There are 4 ways to turn a row about zero (a turn may also mirror it). The second row of each pair is the first, turned, with some noise. The first 24 pairs use one turn. New pairs use 2 turns, one after the other, and a turn may come again.
Known pairs, each followed by its turns in order:
[30  1  1 10  0]
[ 11 -15   6   7 -23] : z_129

[-17  26 -12  23  23]
[  5   8 -35  26   6] : z_318

[-10  -4  10   9  28]
[-22   3 -24   1  -2] : z_312

[  6 -28  21  -5   8]
[  0   7 -14  26 -21] : z_312

[-14  18 -11  -9 -14]
[-11  12 -16 -10 -17] : z_318

[27 13 29  7 24]
[ 2 28  7 25 31] : z_791

[ 20 -19  31  13 -14]
[ 26  10 -28  12  20] : z_791

[ 26 -28  13 -23  32]
[  7 -13 -39 -25 -27] : z_129

[ -8 -26   2  -1  16]
[ -7   4 -30   3  -2] : z_129

[10 -8  0  8 10]
[ 7 10  2 -8 11] : z_791

[-32 -24  14  29  14]
[-20  -6 -32 -26  27] : z_791

[-10  25  20 -23  20]
[-24 -11  17  30  13] : z_791

[ 31  -2  30   8 -30]
[-33  -2  42   7  -2] : z_318

[ 23  23  11  12 -23]
[17 15 14  8 32] : z_312

[-28   2  16   4  -3]
[-29  -2  10   8   0] : z_312

[-26   5  25 -20 -28]
[-21  34   5 -29   2] : z_318

[ 17 -13  22 -23  17]
[ 20  -5 -24 -25 -14] : z_129

[-17  -9 -12  24 -12]
[-13  13   1  29   9] : z_129

[ -9 -26   9 -14  -9]
[  0  -7   7  18 -26] : z_312

[ 6 23 14 -5  2]
[-4 23  6 -5 12] : z_312

[25 29  6 27 28]
[ 10 -53  10  11  -2] : z_129

[ 27 -28 -14  19  -2]
[ 21 -20  28  17 -15] : z_318

[ -1 -33  13 -25  31]
[ 12 -27  17  -8  41] : z_791

[11 15 14  8 18]
[-12  -9  -4  16  21] : z_318

New pairs. What belongs after each?
[-28 -17 -22  18 -16]
[ 13 -35  15  -7 -24] : z_791 z_791

[-28  15  10 -26  14]
[-28 -21 -10  24 -11] : z_791 z_312

[  8 -21  30  27 -22]
[-36 -20  16   2 -23] : z_791 z_129

[ 14 -26   4  -9  17]
[  2 -26   3   0  24] : z_791 z_318

[ 26 -11 -22 -19  -4]
[ 33  -3   3  -7 -22] : z_791 z_129

[-24  11  17  18 -28]
[-12 -15  -7  31  27] : z_129 z_318

[  9  13 -30  22 -11]
[-11   0 -40   2  12] : z_129 z_791

[-11  -8  -1  25 -31]
[ 10  -7 -35  21  -1] : z_312 z_129

[-13 -33 -22   3   4]
[  6  22 -28   9 -21] : z_129 z_318

[  8 -32 -15  26 -11]
[-13  22 -26 -11 -25] : z_129 z_791

[  8 -17   8  11  29]
[ 13   0   1 -32 -13] : z_129 z_791

[  9   8  32 -19  -6]
[ 28  25  -4  -4 -11] : z_129 z_312

[ 14   9 -23  13 -15]
[  6 -19  19  18  11] : z_318 z_312

[  5 -11  14   0  30]
[ -3 -23 -24   0 -10] : z_318 z_129

[ 27  16 -28 -13  12]
[ 22 -17 -11 -32  -5] : z_318 z_791

[-19  27 -29  21  25]
[-33 -35 -11  22 -10] : z_791 z_791

[  7  29 -10 -25  24]
[-40  16 -17  -1  -8] : z_318 z_129

[ 30   1 -10  -1  15]
[  4 -19 -12  23 -15] : z_318 z_312

[ 12   2  22 -29 -13]
[-37   9   3  15  -1] : z_312 z_318

[ -8 -26   6 -28  17]
[ 10 -18  36   4  11] : z_312 z_312

[28 20 26 18  5]
[  5 -19  42   5   4] : z_129 z_318

[ 3 22 19  1 15]
[-27  12 -10  -4   7] : z_791 z_791

[ 22 -29 -31  19 -17]
[-12   8 -40   1 -32] : z_129 z_791

[-4 28 26 27 20]
[ 21   7 -28  37  10] : z_318 z_318

[ 30 -24 -12  32 -18]
[ 23 -34  22  30  -1] : z_312 z_318

[-33  16 -17 -17 -30]
[-23   6 -22 -22 -36] : z_318 z_318

[ 13 -19 -31  23   2]
[ -8  -6  38  19 -13] : z_318 z_318

[ 0 21 -3 20 17]
[ 16 -10 -26  -8   8] : z_312 z_318

[-29 -15   3  -5 -28]
[ 27  -4  14 -14 -27] : z_791 z_318

[-14   4  -7 -10  12]
[-16  -4   4  -7 -10] : z_318 z_129

[-23   1  24 -12  25]
[-13  -6 -36   9  18] : z_791 z_129

[15  7 -2 19 -9]
[ -5  12   8  11 -19] : z_791 z_791

[18  2 28 -1 20]
[ -2  -6   3 -27  27] : z_312 z_312

[ -1 -13 -31  30   8]
[ -7 -11  27  28 -19] : z_318 z_318

[-31 -19   9 -23 -19]
[ 38  -4  24 -11 -11] : z_791 z_318

[-33 -32  -8  17  -8]
[  5  10 -37  33  -8] : z_129 z_318

